The first 10 rows are patterns. Each new row is the sum of 3 different patterns, raised or lowered, with some noise. Before adding, each is slid sideways (what falls off one end comes back at the other) and multiplied by a number that may be negative. Names go in the order of the patterns.
Known rows, each followed by the names of its patterns:
[0.613, 0.376, 0.207, 1.442, 0.516, -0.018, -0.423, -0.146, -0.970, 0.280, -1.760, -1.096, -0.427, -0.715, -0.751, -2.864, -1.896, 0.623, 0.022, -0.560, 0.664, 0.124, 1.032, -0.326, -0.589, 0.286, 1.291, 2.274, 0.954, -1.606, 0.589, -0.450, -0.501, -0.467, -1.052, 0.207, 1.410, -1.987, 0.544, -0.088, -0.104, -0.012, 0.597, -1.315, 0.290] => C
[0.630, -1.350, 2.864, -1.174, 0.075, 0.268, -1.070, 1.298, -1.060, 0.877, 0.020, -0.999, 0.744, -2.248, -1.743, 0.477, 0.101, -1.274, -0.136, -0.530, 0.483, -2.314, -0.663, -2.326, -0.103, -0.325, -0.809, 0.683, 1.106, -0.316, -0.298, 0.400, -1.089, 0.496, -1.620, 0.301, -1.179, 0.363, 2.228, 1.776, -0.022, -1.305, 0.385, -1.578, -1.123] => T
[0.305, -0.744, -0.243, 2.291, 0.611, 1.434, -0.038, -0.051, 0.000, -0.810, 0.353, -0.827, 0.054, -1.211, 1.116, -0.306, -1.311, 1.958, 2.777, -1.030, 1.063, 1.242, -0.170, 0.052, -0.464, 0.426, 1.730, 0.154, 0.075, 0.259, 2.786, 0.261, 0.093, 0.288, 1.458, 0.471, 0.170, 0.444, -1.133, 0.771, 2.296, -1.180, -0.425, 0.508, 0.055] => W
[-1.027, 0.515, 0.613, -0.855, 0.073, 0.255, -0.158, 0.736, 2.817, -1.816, 1.106, -0.643, 1.667, -0.779, 2.247, -0.924, -0.258, 0.999, -0.282, 0.240, 0.785, 0.037, -0.019, 0.003, 0.322, -0.514, 0.157, 1.354, -0.720, 0.453, 0.154, -1.595, -0.080, -0.550, 0.010, -0.455, -0.484, -1.849, -0.577, 0.345, -0.956, -1.111, 0.472, 0.719, 0.349] => X
[1.782, -0.089, -0.141, -0.404, -0.191, -0.234, 0.424, 0.474, 0.528, 1.503, 0.802, 0.087, 0.285, 0.736, -0.074, -0.059, 0.911, -0.406, 0.040, 0.187, 0.704, 0.177, 0.201, 0.447, -0.752, -0.604, -0.863, 0.116, -2.064, -0.200, -0.037, -0.493, -0.780, -0.377, 0.774, 1.010, 0.365, -0.224, 0.171, 0.729, -2.864, -0.340, 0.819, -2.627, 2.864] => G
[0.128, -0.408, -1.584, -2.864, -1.042, 1.509, -0.709, 0.489, 1.432, 0.094, 0.412, 0.929, 0.563, 1.691, -0.020, -0.070, -0.335, 0.291, -0.041, -0.975, 0.336, -0.068, 0.291, 0.299, -0.125, 0.837, 1.428, 0.901, 1.704, 0.127, -2.864, -0.659, -0.925, 0.160, -1.963, -0.100, -0.094, 0.143, 0.106, -0.274, 1.459, -0.037, 0.160, 0.294, -1.021] => E
[-1.514, 0.481, 0.630, -1.258, 0.526, 0.295, 0.089, 0.434, 1.281, -0.144, 0.020, -2.864, -0.431, 0.066, 0.171, 0.399, 0.776, 0.719, 0.743, -0.962, -0.780, -0.835, -0.650, 1.128, -0.026, 0.630, -0.888, -0.281, -2.864, 2.716, 0.604, 0.070, -0.340, 1.872, -0.859, -1.477, -0.372, -1.928, -1.478, 0.126, -1.089, 1.657, -0.989, -0.292, -0.148] => F
[0.519, -1.691, 0.225, 1.682, -0.025, -2.067, -1.369, -0.848, -0.609, 0.027, 0.342, -1.814, -1.519, -1.126, 0.269, -1.806, 0.168, -1.731, -0.558, 0.814, 0.392, 0.212, 1.552, 0.384, -1.009, 0.226, -0.422, 1.384, -1.251, -1.375, -0.004, -0.598, 0.641, -0.816, 0.598, 2.864, -0.498, -0.273, 0.493, 0.263, -0.235, 1.804, -0.413, -0.288, -2.864] => M
[-0.026, -2.177, -0.368, -0.849, -2.864, 0.752, 0.707, -0.162, 0.186, 2.864, 1.134, -0.077, 0.311, 0.608, 0.921, -0.539, 2.864, -2.221, 0.659, 0.357, -0.161, -0.890, 1.413, 0.384, -1.201, 0.205, -0.607, 1.373, -0.388, -0.444, 0.311, -0.197, -1.028, -1.300, 2.864, -0.737, 0.853, 0.124, -1.089, 0.156, 0.123, 0.752, 2.803, 0.017, 0.589] => H
[-0.057, 1.217, 0.818, -0.166, -0.011, 0.336, -0.286, 1.896, -0.516, 1.297, -0.067, 0.609, 0.741, -0.891, -1.107, -0.796, 0.383, -1.171, -1.409, -1.143, -2.864, 0.640, 1.083, -2.209, 0.082, 0.064, 0.484, 1.195, 0.015, 0.472, -0.315, -0.903, 1.257, -0.231, -0.130, 0.059, 0.077, -0.211, 0.989, -0.120, 0.066, 0.000, 0.172, 0.201, 0.303] => A

New rows, each followed by the names of its patterns:
[0.429, 0.233, -0.473, 0.778, 0.006, 0.388, -0.119, 1.273, 0.842, 1.926, 1.101, 0.611, 0.247, -0.664, 1.481, 0.329, -1.923, 3.169, -1.008, 0.286, 0.628, -1.420, 1.854, -0.087, -0.299, 0.450, 0.139, -0.018, -2.217, -0.361, 2.191, 0.250, -0.194, 0.058, -0.621, 0.624, 1.165, 0.419, -1.772, 1.637, 0.727, -0.337, 1.891, 1.702, 1.482] => T W M
[-0.993, 2.296, -2.355, -1.166, -0.627, -0.571, 2.337, -0.808, 1.581, -0.422, -1.268, -0.352, -1.351, -0.346, 2.542, -0.301, -0.218, 0.066, -1.431, -1.053, -0.039, -2.142, 1.075, 0.372, -0.361, -0.035, 1.831, 1.472, 1.612, 0.863, 1.085, 2.663, 0.155, 2.574, -1.591, 0.621, 0.236, -0.627, -2.223, -0.017, -0.022, -2.528, -0.226, 2.948, 0.207] => G H A
[-0.678, -1.255, 0.401, 0.605, -1.683, 1.912, -0.441, 0.495, -0.287, 0.376, -2.636, 1.701, 0.673, 1.309, -0.163, -1.965, -0.237, -0.726, 1.310, -0.275, 2.716, 0.560, -0.821, -0.959, 1.261, -1.394, 0.563, 3.737, 0.150, 1.854, -0.879, 0.746, 0.053, 0.274, 2.616, 0.207, -0.654, 1.032, -1.175, -1.280, 0.956, 0.685, -1.797, -1.442, -0.492] => X F M
[1.779, -0.407, 0.946, 0.361, 2.172, 0.238, 2.519, -1.250, 2.140, 2.248, 3.726, -0.503, 3.709, 1.425, -0.847, -0.025, 2.849, 3.344, 1.855, 0.927, 1.312, 0.950, 2.341, 2.759, 3.583, -0.576, 4.281, 1.686, 2.114, 2.014, 0.645, 1.989, 2.993, -1.272, 1.116, 1.582, 0.063, 1.619, -0.268, 1.492, 2.914, 2.324, 1.903, 1.734, 3.111] => W M H
[-3.282, -3.019, 2.227, -1.193, -1.680, 0.074, -0.058, -0.813, 0.233, 2.113, -2.437, 0.151, -0.570, -0.691, -2.077, 1.112, -2.987, -1.084, -0.928, -1.444, 0.512, -0.293, 0.350, -0.201, -0.598, 0.381, -2.212, -3.291, -1.038, -2.736, -1.491, -2.087, -3.129, -2.289, -0.558, 0.557, -2.570, 0.035, -2.328, -1.846, -0.730, -3.326, -2.037, -0.118, -1.753] => W X E
[-0.450, -2.079, -2.410, -2.292, -1.320, -4.430, -3.072, -0.824, -2.454, 0.889, -0.321, -1.682, -2.835, -2.499, -2.132, -2.220, -0.837, -0.220, -0.589, -0.068, -1.980, -1.811, -2.450, -0.505, -2.615, -0.756, -2.847, -3.004, -2.210, -2.922, -3.219, -0.829, -0.750, -1.515, -1.084, -1.455, -2.083, -1.289, -4.896, -1.307, -0.921, -1.017, -1.208, -3.281, -1.203] => C G F
[0.155, 2.717, -1.277, -0.125, 0.914, 1.043, 0.678, -0.678, -1.426, 1.000, -0.472, -0.748, 0.411, -0.588, -1.780, 0.574, -0.725, -1.138, 1.806, -1.948, 0.326, -1.985, -0.010, -2.480, -0.100, 1.565, -0.274, 1.518, -0.256, -1.788, 0.586, -1.655, -0.630, 0.398, 2.612, -3.488, -1.930, 0.584, 0.024, -2.221, 1.512, 1.393, 0.702, 1.617, 0.437] => W X F
[-3.383, -3.825, -2.690, -2.278, -3.394, -2.203, -4.067, -3.319, -2.415, -2.793, -3.982, -1.551, -2.282, -3.595, -2.678, -3.888, -0.916, -3.338, -3.137, -2.871, -3.148, -1.205, -4.058, -1.890, -0.412, -3.715, -0.294, -0.514, -0.934, -3.082, -2.169, -1.767, -2.809, -4.031, -2.111, -3.758, -1.490, -1.202, -2.261, -3.103, -3.456, -2.916, -2.825, -1.944, -2.548] => G M A
[2.231, 1.924, 4.934, 3.814, 1.287, 3.912, 2.587, 1.217, 2.657, 1.338, 3.014, 2.789, 3.719, 3.558, 1.037, 3.486, 1.880, 1.094, 4.519, 3.236, 2.155, 3.495, 2.981, 3.932, 4.352, 4.426, 2.064, 2.454, 1.116, 2.035, 2.714, 2.301, 4.566, 3.247, 2.188, 4.520, 0.598, 2.569, 2.254, 1.517, 1.413, 3.568, 2.570, 2.214, 1.044] => T X F
[-0.015, -0.842, -1.830, -0.149, 0.689, 1.447, 2.488, 0.141, 0.562, -0.483, 0.429, 0.321, 0.194, -1.182, -0.099, -0.809, 0.183, 0.665, -1.629, -1.895, -0.054, -0.370, -2.885, 0.905, -1.918, -0.785, -1.980, -0.723, -0.083, 0.258, 0.438, -0.386, 0.344, 0.812, -2.892, 0.305, -3.133, -0.396, 0.070, -2.945, 0.681, 0.176, -0.078, 3.249, -2.657] => W G M
[-0.742, -0.105, 2.191, -0.237, -0.539, 0.292, -1.191, -3.661, -0.652, 0.609, -1.600, 0.753, 0.691, 0.179, -1.435, -1.084, -0.295, -1.804, 1.401, 0.599, -0.077, 1.659, 3.161, 2.136, 0.790, -0.316, 0.552, 0.007, 0.150, 0.751, -2.016, 0.548, 1.738, -1.379, -0.084, 1.076, -0.741, -1.406, -0.468, -1.199, -1.153, -0.068, -0.158, -0.326, -0.025] => C G H
[1.179, -0.500, 0.453, 0.225, 0.253, -1.116, -1.283, 0.717, -2.285, -0.610, -2.298, -0.530, -0.870, 1.020, -1.212, -2.619, 1.598, 0.888, 0.621, -0.558, -0.318, 1.308, -2.890, -2.505, -0.336, -2.244, 2.383, 2.154, -0.096, -0.196, -0.603, 0.378, 0.022, 2.572, -0.342, 0.947, 2.368, -1.768, -2.156, 0.497, -1.589, -0.670, 0.415, 0.680, -0.045] => W G H
[1.086, 1.260, 4.577, -2.001, -1.164, 1.821, -2.348, -3.634, -0.067, 0.001, 1.298, 0.986, 0.689, 1.655, -0.720, 0.000, -1.109, -0.998, 0.514, 1.099, -3.346, -2.826, -0.664, 1.145, -0.961, 1.194, 2.298, -0.031, 1.468, 1.793, 0.299, 3.190, 0.051, 1.513, 0.046, 2.558, 1.195, -0.842, 0.796, 1.599, 0.656, -0.230, -0.798, 0.608, 1.325] => G E F
[-0.246, 0.025, -0.596, -0.919, -1.426, -2.296, -0.568, -0.585, -0.649, -0.410, -0.275, -0.323, -0.442, 0.620, -1.482, -3.678, -0.785, -2.549, -0.385, -2.753, 0.882, -0.532, 0.370, -0.626, -1.745, 0.465, -0.757, -1.781, -0.733, -1.693, 0.303, -1.375, -3.583, -2.901, -2.384, 0.633, -1.371, 0.595, -3.423, -0.058, -1.503, 0.354, -2.863, 1.481, -1.751] => X E F
[-1.179, 0.775, -0.688, -0.947, 0.133, 2.319, -0.472, -1.007, -1.285, 0.351, -0.830, -1.291, -1.841, -1.257, -1.533, 2.610, -1.396, -0.796, 0.112, -1.239, -1.310, -0.875, -0.132, 0.165, 0.233, -0.030, -1.944, 2.393, 2.127, -1.632, 0.989, 0.811, 1.876, 1.237, -1.581, 0.249, 2.024, -0.424, 0.585, -1.195, -0.625, -0.435, -1.430, -1.392, -3.101] => C W E
[-3.293, -3.291, -0.637, -2.731, -2.021, -2.456, -5.437, -0.355, -2.930, -3.153, -2.170, -2.556, -2.219, -0.519, -1.182, -3.047, -1.979, -3.790, -3.020, -1.123, -2.508, -2.329, -0.424, -1.177, -1.966, -2.105, -2.750, -2.616, -2.558, -0.840, 0.109, -1.248, -3.239, -2.457, -4.094, -0.804, -1.803, -3.550, -2.258, -0.551, -3.194, -4.382, -4.342, -4.602, -2.286] => C F A
[-4.308, 0.357, 0.271, 0.952, 0.797, -2.634, 0.212, -2.009, -1.530, -1.394, -2.572, 0.885, 1.287, -3.064, -0.370, 0.094, -1.343, -0.095, -0.673, -0.245, -0.513, 1.232, -0.587, -0.688, 1.264, -0.451, -0.939, -0.956, 0.659, -1.590, 0.196, -2.070, 0.064, -1.045, -1.031, -2.162, -4.554, -3.220, -0.421, -0.315, 0.438, 1.035, -0.451, 1.253, -1.930] => C T G
[-2.767, 0.529, 0.612, -0.532, 2.816, 0.278, -0.991, -1.370, -2.382, -0.672, -0.884, -0.762, 0.097, -3.523, -2.259, 1.986, -1.180, -0.360, -0.701, -0.920, -2.834, -1.179, -0.683, 1.035, 0.002, -2.740, -1.262, -0.842, -1.512, -0.662, -0.698, 0.625, 0.504, 2.210, 0.415, -2.235, -0.948, -2.463, -0.877, -0.916, 2.141, -4.522, -1.393, -0.385, -0.748] => E F M
[-0.007, 0.627, -1.736, -0.169, -1.291, 0.688, -1.722, 0.892, 1.354, 1.944, 0.311, -0.563, 1.270, 0.300, 1.388, 1.506, -0.818, 2.391, -2.033, -0.288, 0.890, -2.729, 3.130, 1.082, 0.552, -0.610, -1.870, -0.018, -0.397, -0.922, 1.059, 0.905, 0.710, 1.282, -0.164, -0.045, 0.439, -0.576, -1.160, 0.814, -0.252, -0.646, 1.438, 1.162, -0.176] => C T G
[1.868, 1.243, -2.295, 0.621, 2.200, 0.092, -0.982, 1.112, -1.455, -0.887, 1.973, 0.774, 0.670, 0.370, 1.006, 0.522, 0.755, 1.060, -1.245, -0.524, 0.300, -0.518, -0.767, 1.252, 2.218, -0.826, 1.065, 0.309, 1.119, 0.676, 2.697, -0.878, 0.761, 0.631, -1.089, 1.139, -0.193, -0.146, -0.561, 0.682, -0.363, 0.375, 1.263, 2.917, 0.196] => W X M
[-1.702, -0.746, -0.049, -1.517, -0.879, -3.710, -1.223, -1.132, -2.142, -1.457, -1.831, -0.432, -1.777, -0.762, -1.552, -2.854, 1.379, -1.271, -0.915, -2.367, 0.182, -3.637, -1.046, -1.759, -0.766, -0.943, -0.770, -0.246, -1.168, -1.529, -0.294, -4.199, -1.969, -1.420, -2.623, -0.030, -2.071, -0.531, -0.674, -1.001, -1.593, -3.703, -2.607, -1.083, 0.590] => T X G
[-3.899, -1.520, -0.792, -1.040, -0.484, -1.282, -3.545, -0.773, -1.007, -0.195, -1.241, -0.032, -1.058, -0.655, -0.991, -0.317, 0.951, 2.442, 0.407, -1.548, -1.352, -0.236, -0.526, -1.250, -2.317, -0.627, 1.093, 0.309, 0.387, 0.023, 3.213, 0.815, 1.137, 2.294, -0.334, -0.976, 3.609, -0.345, 0.483, -2.438, -0.843, -1.640, -0.420, 0.929, 0.954] => C M A
[0.826, 2.895, 0.294, -2.156, 1.234, 0.178, 1.773, -1.418, 1.266, 1.225, 1.124, 1.000, 1.729, 2.267, -0.155, 2.181, 1.474, -0.887, 1.574, 1.457, -1.882, -0.885, 0.590, 1.282, 2.729, 1.207, 1.638, 4.472, -1.345, 0.057, 1.488, 4.480, 1.362, 0.857, 0.952, 1.690, 0.677, -0.489, 0.027, -0.890, 1.499, 2.467, -0.992, 1.250, 2.466] => W G E
[0.377, 2.748, 3.292, 1.502, 1.560, 2.229, 1.251, 2.972, 0.370, 0.975, 0.722, -0.048, 1.218, -0.399, 1.171, 3.508, 2.522, 2.061, 3.437, 1.218, 2.862, 0.668, 1.607, 2.493, 3.412, 5.620, 3.500, 0.808, 0.440, 3.639, 1.360, 1.342, 1.546, 2.780, 4.414, -0.767, 2.576, 1.190, 0.743, 3.078, 1.508, 2.624, 1.924, 2.000, 2.853] => C T F
[-2.104, -0.482, -3.560, 0.390, -2.174, -0.761, -0.017, -0.490, -2.189, -0.743, -1.095, 2.162, 0.152, 0.147, -0.342, 0.161, -2.525, -1.767, 0.156, -2.109, 1.665, 2.016, -0.902, 1.037, -0.615, 1.305, 0.068, -1.013, 1.472, 1.673, 0.031, 0.126, -0.325, 1.059, 0.189, -0.149, 0.501, 0.517, -2.394, -0.236, -0.693, -2.206, 1.924, -0.661, 1.226] => X G F
[0.436, -1.326, -1.815, 0.488, -0.071, -0.113, -1.368, -1.653, -0.628, -0.318, -0.203, 1.379, -0.632, 0.900, -0.303, -2.533, -1.843, -0.206, -3.022, -0.267, 0.992, -1.470, 0.174, 2.539, -0.188, -0.759, 0.942, 0.033, -0.222, -0.988, 2.029, -1.641, -0.474, -0.027, -0.225, -1.823, -0.173, -0.346, -1.576, -1.201, -1.091, -0.894, -2.394, -0.160, -2.001] => W X H
[-0.338, -0.721, -1.251, 0.696, -0.637, 0.805, 2.612, -1.673, -0.073, -1.041, 0.030, -1.288, -1.601, -0.580, 1.412, 1.585, -0.958, -1.249, -0.678, -1.568, -1.298, 2.157, -1.731, 2.815, -1.459, -0.469, -0.852, 0.410, 1.746, -2.184, 0.695, -0.904, -1.578, 1.097, -1.876, -2.816, -0.733, 1.159, -2.511, -0.256, -0.196, 0.004, -2.434, -2.159, -3.184] => T X M
[1.846, -0.405, 4.704, 0.745, -0.414, 1.304, 0.105, 0.325, 3.814, -0.412, -1.470, -1.275, 2.931, -0.773, -0.395, 2.585, 0.515, -0.788, -0.744, -0.630, -1.276, 0.946, 2.433, -2.666, -1.642, -0.302, 0.423, -0.929, -0.376, -2.330, 2.391, 1.415, 1.985, 1.277, 1.743, 0.976, -1.502, 1.080, -0.659, 2.621, -1.869, -0.117, 0.500, -1.004, 2.614] => W X M
[1.337, -0.074, -0.662, -0.970, 2.614, -0.795, 0.625, 1.724, 0.309, -0.578, -1.505, -0.707, 2.113, 0.239, 1.409, -1.151, -0.400, -0.572, -0.187, -0.542, -1.068, -1.615, -1.911, 1.565, -1.554, -0.882, 2.598, 2.000, -2.069, 0.742, 1.306, 1.736, -0.453, -1.389, 0.477, 1.569, -1.648, -0.701, 1.350, 2.070, 2.288, 1.370, 0.556, 1.217, -0.018] => W G M
[2.328, 4.303, -0.309, 1.246, 2.007, 0.684, -0.945, 0.050, -0.196, 1.732, -0.825, -0.917, -1.605, 0.297, 0.978, 1.560, -1.028, 2.615, 0.551, 2.271, 2.476, -0.500, 1.997, 2.902, 0.912, 2.420, 0.036, 0.217, 1.034, -0.949, -0.241, 2.319, 1.030, 2.236, -0.061, -0.789, -1.612, -1.200, 2.003, -0.220, 1.315, -0.588, 1.841, 1.079, -1.424] => C W A
[3.196, 0.128, 3.524, 0.181, 3.948, 0.876, 4.067, 0.425, -0.467, 3.635, 2.228, 3.604, 2.278, 1.549, 1.554, 0.330, 1.341, 1.504, 1.963, 1.815, 2.018, 0.987, 3.207, -0.397, 1.311, 0.095, -0.747, -1.530, 0.372, 0.731, 0.036, 2.692, 0.206, 0.171, 3.069, -0.513, 2.459, -0.321, 1.662, 2.071, -2.204, 2.120, 0.735, 0.634, 2.295] => T X M
[3.523, 4.025, 2.901, 2.500, 0.645, 3.679, 1.563, 2.406, 4.289, 2.750, 2.645, 4.127, 3.234, 2.611, 3.818, 3.449, -0.766, 2.678, 4.031, 3.708, 2.865, 3.776, 6.690, 2.213, 4.659, 0.815, 3.828, 2.280, 3.243, 1.407, 2.185, 4.924, 1.946, 2.086, 0.189, 1.775, 6.020, 3.043, 3.181, 4.022, 5.013, 1.868, 3.526, 0.642, 5.945] => C T H
[-1.414, 0.573, -0.683, -2.656, -2.119, -0.405, 2.009, 0.481, -0.745, 1.173, 0.957, 1.574, 1.441, 0.887, -0.345, 2.322, 1.042, 2.274, -0.045, -0.402, -0.842, -0.650, -0.462, -1.106, 0.920, 0.779, -0.614, -0.795, 0.872, 1.083, -0.858, 1.119, -0.624, 0.191, -0.536, -2.223, 0.391, 1.246, -0.642, -0.607, 0.810, -1.578, 0.234, 0.195, 1.027] => C W M
[-0.453, -2.429, -2.185, -2.580, -2.426, -1.904, -3.305, -2.736, -4.560, -3.025, -0.567, -1.500, -1.495, -0.048, -1.371, -1.029, -0.358, -1.936, -0.079, -1.269, -3.436, -0.535, -1.042, -1.667, -3.659, -2.378, -2.142, -1.992, -1.671, -3.305, -1.812, 0.725, -0.422, -0.465, -1.060, -3.657, -1.765, -2.699, -1.414, -3.432, -0.938, -0.348, -0.601, -2.442, -1.479] => C G E
[-2.363, -0.432, -1.204, -2.770, -1.869, -2.542, -3.703, -1.516, 0.420, -1.634, -2.618, -3.014, -0.011, -2.748, -2.334, -2.544, -2.022, -1.143, 0.272, -2.464, 0.261, -0.356, 0.241, -2.520, -0.114, -1.690, -0.635, -2.404, 0.976, -2.265, 0.202, -0.592, -1.038, 0.904, -1.052, -2.168, -0.584, -2.440, -2.069, -0.581, -1.945, -0.978, -6.432, -1.933, -1.930] => C X M
[0.396, 2.400, 0.500, -1.243, 0.947, 0.506, -1.218, 2.130, -3.015, -1.403, -1.341, -2.441, 0.040, 0.654, 0.689, -2.241, -0.420, -2.475, 2.590, 0.038, -0.837, -0.760, 1.267, -2.498, -3.692, 0.403, -3.946, -1.185, 2.170, -1.505, 1.903, -1.314, 1.528, 1.473, -1.606, 0.350, 0.132, -2.678, -1.377, -0.569, -2.287, 0.262, 2.082, -0.671, 0.149] => E F H
